The first 5 rows are patterns. Each new row is the sum of 2 different patterns, raised or lowered, with some noise. Before adding, each is slid sideways (what falls off one end comes back at the other), maybe read backwards, and multiplied by a number that may be negative. Names go in the order of the patterns.
In the rows, 128 means zero.
Some rows, each with the names of its patterns after it:
[150 101 170 152 139 125 154 102 171 124 118 127 156 125 136 106 125 118
 145 119 120 115 134  98  84 107 116 130 121  91 151 165  98 132 110  95
 129 127] => (0)
[128 107 152 119 132 135 114 172 107 135 118 122 151 102 112 118 135 130
 134 125 100 122 107 129  97 116 158 129 107 114 132 132 154 110 120 104
 109 165] => (3)
[116 154 136 135 126 117 109 122 108 112 106 135 114 161 122 130 146 143
 164 121 136 118  90 129 122 164  97 136 139 124  87 134 178 114 129 174
 118 160] => (2)
[147 106 127 131 122 143  90 124 162 150 139 115 130 135 118 141  90 127
 142 127 112 154 115 123  81 126 132 122 139 108 151 115 141 115  79 132
 108 134] => (1)
[139 135 123 138 133 109 108 127 117  99  96 119  92 126 113 121 140 121
 136 157 141 145 160 114 128 120 144 121 147 154 117 117 133 118 155 143
 150  86] => (4)

New rows. What belongs after each?
[ 70 102  97  96 121  58 129  82 130 103  71 145 111  79  87  99  94  77
 140  97 107  73 110 108  67 116 120 116  96  89  98 101 108  96  99  59
  94 100] => (3) (2)
[105 104 118 104 141  64 149 117 103 107 146  79 140 124 117 116 157 131
  90 124 139 143 125 124 104  97 154 112  80 119 103 126 101 120 157 163
 120 133] => (0) (4)
[173 139  95 139 155 135 126 129 113 101  85 140 148 110 138 115 151 103
 139 161 115 122 165 142 157 135 149 160 143  94 113 131 135 104 111  80
 150 120] => (3) (2)
[ 92 110  83 138  81  93 109  87 106  66  89  68 106 101 133  93  64  94
  67 109  47  91 115 106 103  78 112  96 105  89  84  71  80 121 121  75
  95  70] => (3) (1)
[121  93 148 108  97 129 131 148 125  92 130 116 140 140 101 156 127 107
 124  63 106 125  83 127  82 106 119 120 122  58 116  92 122 105 120 127
 119  60] => (1) (4)
[101 135 139 153 121 172 140 135  89 145 146 125 126 114 144 108 172  96
  72 111 117 126 151 117 106 117 125 129 100 122 171 119 124 104 106 126
 125 127] => (1) (4)
[179 172 119 162 138 133 149 156 177 150 178 154 180 182 169 173 162 158
 176 177 150 126 157 138 151 174 131 166 135 153 148 169 173 157 128 162
 128 157] => (3) (4)
[128 110  98 115 139 127 122 111 133 104 125 122 123  93 132 134  89 121
 123  94 117  76 117  86  88 109  69 124 102  81 130 120 125 142 100 115
 127 111] => (3) (4)
[126 132 151 104 153 102 108  83 124 112 114 133 119 148 141 128 142  84
 161 117 122 179 113  98 126 130 144  77 151 149 147 105 110 136 126 147
 142 116] => (2) (1)
[113 136 137 139 160 141 142 150 146 166 132 133  97 156 103 136  90 157
 137  93 126 168 146 118 114 141 103 164 125 171 144 127 156  89 119 129
 129 168] => (2) (1)
[139 108 129 125 137 144 111 166 121 129 136  91 130 140 141 158 152 116
 177 168 165 173 150 161 159 154 133 127 153 141 145 159 127 125 112 159
 106 151] => (3) (4)
[125 147 182 163 168 190 173 221 182 153 167 142 159 123 128 137 154 107
 163 117 155 138 159  83 147 132 159 129 133  75 157 104 187 132 175 161
 134 170] => (0) (4)
[121 141 146 184 150 163 161 154 174 149 146 131 129 112 140 119 104 129
 129 120 170 124 171 112 181 122 107 189 147 104 145 129 135 100 195 125
 140 110] => (2) (4)
[124 110  58  82  93  90 115  68  95  84 117  76  66  71  69  99 108  56
 106  80 136  58 105  91  99 121  79  84 135  80  83  81  96 149 115 105
  83  77] => (0) (3)
[159 159 116 140 137 168 148 182  98 163 162 150 138 161 133 151 156 151
 122 139 155 134 146 162 177 176 155 155 177 187 151 153 163 152 158 188
 147 164] => (0) (4)
[120 148 136 174 167 149 168 107 153 104 135 127 157 142 145 101 144 133
 162 129 156  95 164 144 135 131 147 123 126 131 145 134 119 136 101 140
 143 114] => (0) (4)
[ 99 129 131 183 128 135 126 138 146  82 133 129 145 163 121 120 131 114
 158 138  95 129 126 140 135  90  98 124 104 140 116 141 118 143 142 124
 129 133] => (3) (1)
[142  73 107  74  96  91 144  86  98  79 113 108 140  76 136  71  85  56
  59  95  76 118 128  79  91 130  97 106  80  80 105 100 107  85 103  96
  90  65] => (0) (4)
[119  97  93 131 134 118  98 130 119 128  51 129 136  98 124 126 125 135
  74 147 143 126 128  81  98 101 113 124  96  96 111 158 113 136 127 143
 141 105] => (3) (2)
[150 153 149 144 168 146 136 133 145 109 165 133 149 137 170 109 157 116
 145 150 129 177 172 181 145 110 175 132 152 128 116 148 144 116 139 104
 138 159] => (2) (1)
[138 108 123 128 127 145 132 103 105 148 104 161 135 101 147 140 155 143
 128 201 141 147 151 129 169 116 105 128 130 104 125 113  75 143 106 140
  87 127] => (3) (4)
[128 110 160 125 101 136  72  96 153 133  84 124 135 144 154  68 131 112
 114 105 103 126 128  75 130  98 116 128  93  61 129  92 125 100  66  81
 161  91] => (0) (3)
[ 91 117  98 122 106  78 107 129 131 128 117 129 150  88 137 102 104 142
 112 129 100 148 159 140 134 114 104 159 111 116 121 130 105 128  94  98
  89 124] => (0) (4)
[ 88 121  84 137 127 107 102 142 138 131 170 113 126 113 129 135 129 151
  94  99 109 106 132 126 136  80 134 142 106 151 116 128 102 106 143  98
  59 106] => (2) (4)
[122 137 132 126 106  87 142 153 126 140 127 155 113 153 122 140 126 122
 165 161 182 135 131 160 103 136 154 124 150 131  91 153  96 145 161  91
 156 132] => (3) (1)
[149 122 142 130 159 125 143 144 142 120 133 130 145 181 143 100 148 135
 150 132 135 140 104 117 120  96 122 134 104 123 105 134 167 125 121 156
 136 149] => (3) (4)
[140 104 104 151 120 134 138 119 160  92 159 122 108 145 104 162 167 127
 127 136 124 148 127 137 177 148 167 133 115 146 146 155 105 128 125 150
 128 171] => (3) (1)
[123 117 143 144  90 118 113  84  80 110 110 105 128 107 118 114 133 140
 126 102 119  94  98  75 125  95 124  82 107 114  50 129 145 110 109  92
 175  76] => (3) (2)
[129 187 160 101 141  96 130 127 127 157 133 132 125 104 128 102 127  79
 175  90 135 128 107  60 164 105 135 128 147 154 145 188  93  74 176 130
 130 135] => (0) (1)
[131 119 131 107 148  73  65 125 101 112 129 106 115  95 153  67 111  95
 149  90 124 111 121  88 109  96 118  77 159 113 123  68 111 126 114 131
 150 161] => (0) (2)
[ 72  83  98  68 113  51 106 107  89 119  69  58  84  82  94  34 102  87
  82  40  90  78  76  71  91  96  78  85  84  90  74  75  59  35  77  54
  80  95] => (2) (1)
[116 176 127 156 110 154 154 135 177 189 144 164 142 184 157 183 108 146
 129 139 112 126 147 129 179 185 115 170 138 180 130 104 168 154 106 139
 150 168] => (0) (2)
[117 128 155 132 119 189 143 159 109 132 132 159 174 152 167 128 183 165
 142 161 121 157 112 140 162 121 126 148 140 191 144 180 125 172 149 160
 183 129] => (3) (2)
[143  91 146 139 157 166 115 148 149 161 175 105 138 157 136 143 133 150
 189 108 155  92 126 174 110 152 113 156 137 149 141  73 136 112 167  99
 131 179] => (3) (1)
[173 150 211 167 174 198 139 165 155 156 189 178 216 123 183 154 169 172
 162 149 168 154 161 132 132 168 119 145 125 161 202 147 173 191 177 196
 187 143] => (1) (4)
[108 110  64  98 127  79 107 117 106 135 112 112 159 122 173 144 114 118
 120 148 103 108 115 112 135 150 104  82 103 119 101 124 147  83 104 112
 104 128] => (1) (4)
[124 146 132 140 113 132  97 120 123 139  89 171 109 133 141 124 124 152
 121 123 104 156 142 155 130 114 126 154 113 136 174 133 166 190 120 166
 133 156] => (0) (2)
[149 162 153 201 145 177 161 171 164 147 111 149 155 136 140 112 142 142
 147 189 129 151 135 180 129 135 160 196 162  90 159 141  95 184 119 146
 142 139] => (3) (2)
[130 164 144 165 150 152 154 168 150 191 162 175 156 144 185 175  80 158
 155 153 131 165 163 154  87 159 177 149 198 140 161 147 157 197 142 132
 143 167] => (3) (2)
[174 115 145 159 111 118 141 121 163 154 173 140  97 169  71 127 112 136
  98 157 131 138 153 109 121 131 109 152 167 130 124 130 133 156 116 135
 133 150] => (0) (1)
[138 136 139 100 112 134 153  95 178 100 169 168 161 124 164 144 165 145
 145 111 165 131 167 102 173 193 121 152 179 156 175 120 140 146 147 162
 208 152] => (0) (2)
[ 94  98 116  80 106  89  76  89 100  98  91  85  95 145 126 125  99 121
 116  97 105  70  83 118  80  98  82  94 107  34  96 134 102 103  78 144
  67 117] => (2) (1)
[117 131 104 122  94 109 117 106  92  72  92  72 112 124  86  91 120 112
  93 109  91 147 131 117 106 144 123 105  80 123  98 125 151  76  92 120
  93 124] => (0) (4)
[ 52 100  90 129  88  81 113 108 113  77  74  66 103 154  92 120  93 125
 120  52  82 129 103 124 104  59 127  88 133 100  60  95 118 108 105  98
  74 121] => (3) (1)
[123 132 148 157 196 165 126 164 118 153 152 160 142 159 175 149 151 151
 161 145 144 148 185 153 177 147 154 175 165 137 145 155 194 143 151 153
 146 152] => (1) (4)
[103  79 164 110 122 123 132 194 142 122  99 136 122  87 125 152 116 119
 112  93 131 110  94  55 138 130 104 116  95  89 156  79 109 134 129 173
 124 123] => (0) (1)
[150 123 191 149 171 153 131 141 182 145 111 128 126 130 107 171 124 130
 119 140 125 131 171 111 114 151 106 182 128 159 113 116 144  97 133 176
 113 130] => (3) (4)
